The first 4 rows are patterns. Each new row is the sum of 2 different patterns, raised or lowered, with some noise. Before adding, each is slid sideways (what falls off one end comes back at the other) and multiplied by a number that may be negative. Names go in the order of the patterns.
Known rows, each followed by the names of its patterns:
[-1.54  0.52  0.11  0.63 -0.05  0.12 -0.49  0.58  0.17  0.40 -0.17 -1.56
  0.42 -2.38 -0.15 -1.31 -0.02 -0.80 -1.05 -1.25  0.35  0.65 -2.92 -0.74
 -0.23 -2.55 -1.38  0.43  0.88  1.41 -1.40 -0.10  0.43 -0.78  2.02  2.92
 -0.34 -0.57 -2.03 -0.49  0.20 -0.10] : X
[-0.60  0.67 -1.02  0.74  0.42  0.21  1.25  1.10  0.05 -0.05  1.17 -0.72
  0.80 -0.45  0.13 -1.00 -0.45 -0.14 -0.61 -0.05 -1.57 -0.25 -0.68 -2.12
  1.49 -0.23  2.92  0.27 -0.71  0.51 -0.32  0.46  1.10 -0.27 -0.50 -0.13
  0.04  0.10 -0.74 -1.51  0.83 -0.03] : E
[-1.54  0.09  0.04  0.70  1.25 -0.22  0.50 -0.70 -0.75 -1.40  1.22  0.28
  0.20 -0.89 -0.20  0.59  0.91  0.48  0.51 -2.92 -0.51  0.05  0.09  0.67
  1.27  1.86 -2.92  0.20  0.14 -0.57 -1.84 -1.04 -0.12  0.20 -0.16 -1.15
  1.56 -0.29  1.49  2.83  0.40  0.88] : L
[ 0.80 -0.51  2.27  0.25 -0.62 -1.16  0.97  1.18 -0.46 -0.94  0.17  0.27
  0.38 -0.12 -0.25  0.08 -0.19 -0.07 -0.72 -1.07  2.33  1.13 -0.54 -2.92
  0.60  0.36  0.23  1.33  2.92 -0.17 -0.25 -0.54 -2.25 -1.14  1.24  2.92
  0.63  1.22  0.68  2.92 -0.36 -0.59] : Q

New rows. What belongs after each?
[ 0.68 -0.23 -0.94 -0.68  0.55  0.22 -0.40  0.16 -0.49  0.22  0.14 -0.30
 -0.03  1.90  0.67 -0.35 -1.17 -0.02  0.63 -0.11  0.85  1.20 -0.39 -0.25
 -0.65 -1.36 -1.47  0.55  1.39 -0.74  1.46  0.25  3.14 -0.12 -0.71  0.68
 -0.53  1.52  0.68 -0.57 -0.95  0.47] : E Q
[ 0.30  1.33 -0.28  2.75 -0.05  1.00 -0.13  0.72  1.02  0.85 -1.09 -0.36
  2.77  0.37  0.43  2.00  1.57 -0.29 -0.82 -0.92  1.80  0.07 -0.53  1.17
 -2.38 -2.64  0.07  0.52  1.48  0.18 -0.35 -0.27  1.39 -1.26 -0.29 -1.02
 -0.94  0.46  0.29  0.63 -0.13 -0.76] : X E
[-0.37 -1.79 -1.50 -2.09 -1.38 -1.88 -0.87 -1.23 -1.35 -1.25 -1.31 -1.59
 -1.93 -0.71 -1.31 -0.74 -1.72 -1.29 -0.34 -1.64 -1.22 -2.36 -2.74 -1.37
 -1.63 -1.28 -1.34 -1.35 -0.59 -2.41 -1.33 -1.37 -1.73 -1.89 -1.29 -1.80
 -1.35 -1.26 -2.18 -0.38 -1.86 -1.00] : E L
[ 0.67  0.73  0.14 -1.30 -0.65  0.39  0.51  0.25 -1.02  1.19  1.55  2.41
  2.62 -0.97  1.59 -0.79  0.63  1.28  2.85  1.43  0.07  0.55 -1.56 -0.94
 -0.07  3.21  1.06  1.36  0.02  2.01  0.68  0.91  1.37  0.60 -0.82  0.16
  0.09 -0.20  1.61  2.27  1.79 -2.75] : L Q
[ 0.38 -0.84  0.41 -0.58 -1.13  0.33 -1.33 -1.02  0.40  0.92 -0.08 -0.18
 -0.37  0.42  0.62 -0.74 -0.80 -0.73 -0.47  1.52  0.31 -0.48 -0.32 -0.75
 -0.88 -0.62  1.42  0.78 -0.20  0.72  0.92  0.76  0.35  0.24 -0.23  0.24
  0.13  0.30 -0.98 -0.77  0.15 -0.90] : X L
[-0.57  1.68  0.79  0.30  2.90 -0.58 -1.57  1.19  1.13  2.04  0.49  2.04
  0.93  2.15  0.72  1.69  0.85  1.01  0.73  1.42  0.93  0.04  0.70  0.38
  0.97  0.41  2.53  1.73  1.95  0.92  1.28  1.21  2.11  0.45  0.69  3.75
  2.18  0.57  2.98  1.97  0.93  0.23] : X L
[-1.10 -0.93 -1.34 -3.33 -4.18 -0.72 -0.34 -0.38  0.45  1.48 -2.09 -2.26
  0.85 -1.56 -0.70 -4.51 -0.36 -0.16 -0.95  0.70 -2.93 -0.57 -0.67 -0.25
 -2.67 -0.88 -0.10  0.26 -1.57 -1.12 -0.67  0.06 -0.16 -0.43 -2.77 -1.04
 -0.07  0.31 -2.33 -0.83  1.12 -0.28] : L Q
[-0.91 -0.25  0.83  2.43  0.33  0.73  0.05 -0.41 -1.31  0.33  0.98  0.60
  1.85  1.17 -0.83 -1.89  0.02 -0.39 -0.41 -1.30  0.44  1.03 -0.10  1.11
 -0.93  0.35  1.09  1.26  0.33 -0.29  1.00  1.81 -0.16  0.35 -0.73  0.47
  0.87  0.25  0.70  0.33  0.57  1.30] : E Q
[ 0.31  0.87 -0.38 -1.39  1.63  1.82  3.26  0.71  0.74  0.99  2.65  0.72
  0.60  0.03  0.79  0.62  2.96  0.88  0.89  0.67  0.76  1.44 -0.28  4.32
  1.02  1.88  1.34  2.59  2.33  1.98  0.65  0.62  3.80  0.70  1.32  2.08
  0.47  0.48 -0.14  0.84  1.97  1.10] : X L
[ 2.90  2.91  0.79  4.27  1.98  3.39  2.73  1.52  1.12 -0.31  1.47  2.19
  0.40 -0.47  2.27  0.09 -1.99  0.37  1.44  2.77  1.55  0.58  0.71  2.23
  0.29  0.70 -0.30  0.02  2.52  2.14 -0.08 -1.67  0.99  1.26  2.33  1.54
  5.18  0.82  1.70  0.40 -0.30  0.81] : X Q
[-0.37 -1.06 -0.90  1.13  0.71 -0.95 -2.24 -0.08  0.04  0.78  0.32  2.98
 -0.30  0.36 -0.61 -1.27 -0.40  1.24  1.42 -0.27  2.23  0.56  1.71  1.02
  0.14 -0.05 -1.09  0.32  0.71 -0.60 -1.28  0.75 -0.75 -2.32 -0.70  0.17
  1.12  0.27 -0.48 -0.39  0.67 -0.70] : X Q
[-0.90 -2.04 -2.56 -1.42 -0.32 -1.78 -2.28 -1.17 -2.05 -2.30 -1.48 -1.47
 -0.78 -1.47 -1.62 -1.98 -1.69 -0.23 -0.89 -2.12 -3.36 -1.19 -1.12 -1.56
 -0.73  0.14 -1.59 -1.17 -2.03 -2.12 -2.16 -0.30  0.31 -0.85 -0.41 -0.67
  0.17 -1.97 -0.87 -0.76 -1.75  0.76] : X Q
[-1.98 -4.11 -0.27 -1.60  0.63 -1.42 -1.80 -1.76 -1.14 -1.12 -0.57 -1.83
 -3.32 -1.22 -3.76 -1.63 -3.19 -2.39 -1.80 -2.51 -3.02 -0.85 -1.47 -3.85
 -2.03 -1.63 -3.27 -2.27 -1.13 -0.73  0.39 -3.22 -1.20 -1.34 -2.21 -0.20
  0.98 -1.95 -2.41 -3.48 -2.85 -1.44] : X E
[-0.77 -0.76 -1.05 -1.90 -0.62  0.35 -3.81 -0.99 -1.38 -2.90 -2.67 -0.83
 -0.24 -0.12 -2.07 -2.02 -0.68 -2.00 -0.56  2.51 -1.31  0.55 -2.37 -1.74
 -0.40 -1.17 -1.90  0.22 -0.95 -0.73 -1.02 -0.73 -1.25 -0.90 -1.68 -0.01
 -1.06 -2.63 -0.11 -3.54 -0.47 -1.68] : X E
[ 0.27  0.06 -1.73  0.37  0.03 -0.52 -1.36 -0.26  0.91 -0.67 -0.25 -0.35
  0.26  0.46  0.18  1.22 -0.07 -0.59 -1.97 -0.21 -0.04 -0.62  1.13 -0.92
  0.46 -0.70  0.16 -0.67  0.72  0.47 -0.02  0.55 -0.09  0.73  2.03 -1.05
  0.32 -4.20 -0.70  0.42 -0.49  0.50] : E L
[-2.68 -0.74 -0.93 -0.86 -1.09 -1.05 -0.90  0.14 -3.18 -1.95 -0.88  0.28
 -1.50 -3.25 -1.55 -3.34 -3.87 -1.64 -1.77 -1.65  1.03  0.26 -4.45 -4.35
 -1.93 -4.16 -2.83 -3.53 -0.30  0.33 -2.95 -0.84 -2.95 -2.03  0.78  1.92
 -2.37 -2.70 -2.31 -0.72 -1.25 -1.55] : X Q
[-0.02 -0.29 -0.20  0.29 -1.16  0.74  2.18  0.21 -0.86 -0.97  1.50  1.34
 -0.41 -0.76 -0.46 -0.03  3.19  0.67  0.47  0.28  0.35  0.17 -3.49  1.93
  0.66  2.87  0.29  1.65  1.01 -0.79 -2.53  0.63  1.59 -0.62  2.57  0.00
 -3.38 -2.77 -1.07  0.57 -0.41 -2.39] : L Q
[ 2.22  3.08 -0.68  0.84  1.13  4.18  1.85  3.04  2.95  3.93  1.28  0.03
  1.39 -0.46  4.52  1.67  0.76 -0.71  1.99  2.90  1.53  0.69  1.82 -1.02
  1.14  1.11  1.06  1.88  2.14  2.68 -1.93  0.31  3.65  1.90 -0.91 -2.58
  1.73  1.73  1.31  1.56  5.46  0.81] : L Q
[-1.71 -0.28 -3.35 -3.10 -3.07 -4.79 -3.40 -2.28 -0.97 -2.55 -2.49 -2.82
 -0.87 -3.18 -3.73 -2.08 -3.55 -1.16 -2.80 -2.94 -3.61 -2.18 -1.87 -3.24
 -3.02 -2.72 -2.43 -1.90 -3.59 -3.00 -3.92 -3.14 -2.72 -3.63 -3.60 -1.47
 -2.51 -3.22 -4.82 -2.46 -2.70 -2.79] : E Q
[-6.71 -2.37 -1.47 -2.31 -0.45 -1.87 -4.02 -4.00 -2.24 -2.93 -2.77 -4.30
 -1.40 -0.57 -3.47 -1.89 -3.29 -2.99 -0.96 -2.10 -3.29 -3.23 -3.03 -2.52
 -2.41 -2.38 -3.44 -1.54 -2.74 -1.92 -2.23 -1.35 -1.37 -1.37 -3.31 -2.96
 -0.55 -0.08 -2.07 -0.72 -3.68 -2.91] : E Q
[-0.78 -0.25 -0.33 -0.67 -0.78 -2.04  0.75 -0.50  1.97 -0.45 -0.82 -0.15
 -0.37  1.02  0.19  1.03 -0.49  0.46 -0.20  0.28 -0.05 -0.44  0.08 -0.71
  1.18  0.63 -0.78  1.79  0.89 -0.33  0.02 -0.40  0.63 -0.21  0.23 -0.20
 -0.94 -2.33  0.06 -0.55  0.70 -0.08] : X E
[ 1.15  1.89  0.10  1.40  0.81  0.13  0.76 -1.03 -1.26  1.17 -0.61 -0.57
 -0.44  0.23 -0.31  1.85 -0.05  1.24 -2.20  0.95  0.86  0.59  1.51  1.48
  3.46 -1.83  1.18  2.56 -1.59 -0.96 -3.43  0.02  1.24 -0.32 -0.28  1.19
 -0.97  1.89  3.22  0.78  1.03 -1.01] : E L
[ 0.68  0.82  1.22  0.19  0.43  0.91  1.23  1.18  1.31  1.73  1.43  1.64
  1.66  1.69  1.68  2.00  1.01  1.68  2.54  1.81  2.40  1.45  1.85 -0.70
  0.56  0.86  1.42  1.37  0.63  0.86  0.34  0.07  1.34  1.38  1.95  1.72
  1.87  0.68  1.84  1.22  0.68  1.40] : X E
[-0.69 -1.54 -0.96  0.12  0.82 -0.45 -0.46  0.21  0.76 -0.77 -0.40 -0.45
 -0.35  0.68 -0.25 -0.17 -0.46  0.00  0.04 -0.18 -1.12 -0.01 -0.48 -0.21
 -0.83 -0.70 -0.43 -0.75 -0.46 -1.32 -0.97  0.33 -0.76 -0.09 -1.74  0.96
 -0.17 -0.61  0.31  0.66 -0.33 -0.11] : E Q
[ 0.87 -0.85  0.66 -0.36 -0.30 -1.30  1.06  0.38  0.15 -0.80 -0.66 -0.16
  2.74  1.35  0.14 -4.82  0.08  0.38  0.38  1.74  3.46  1.68 -2.78 -0.13
 -1.51 -1.30 -0.68  1.35  0.50  1.17  0.46  1.29  1.22 -0.62  2.05  2.30
  2.21  1.06 -1.80 -0.69  0.89  1.64] : L Q
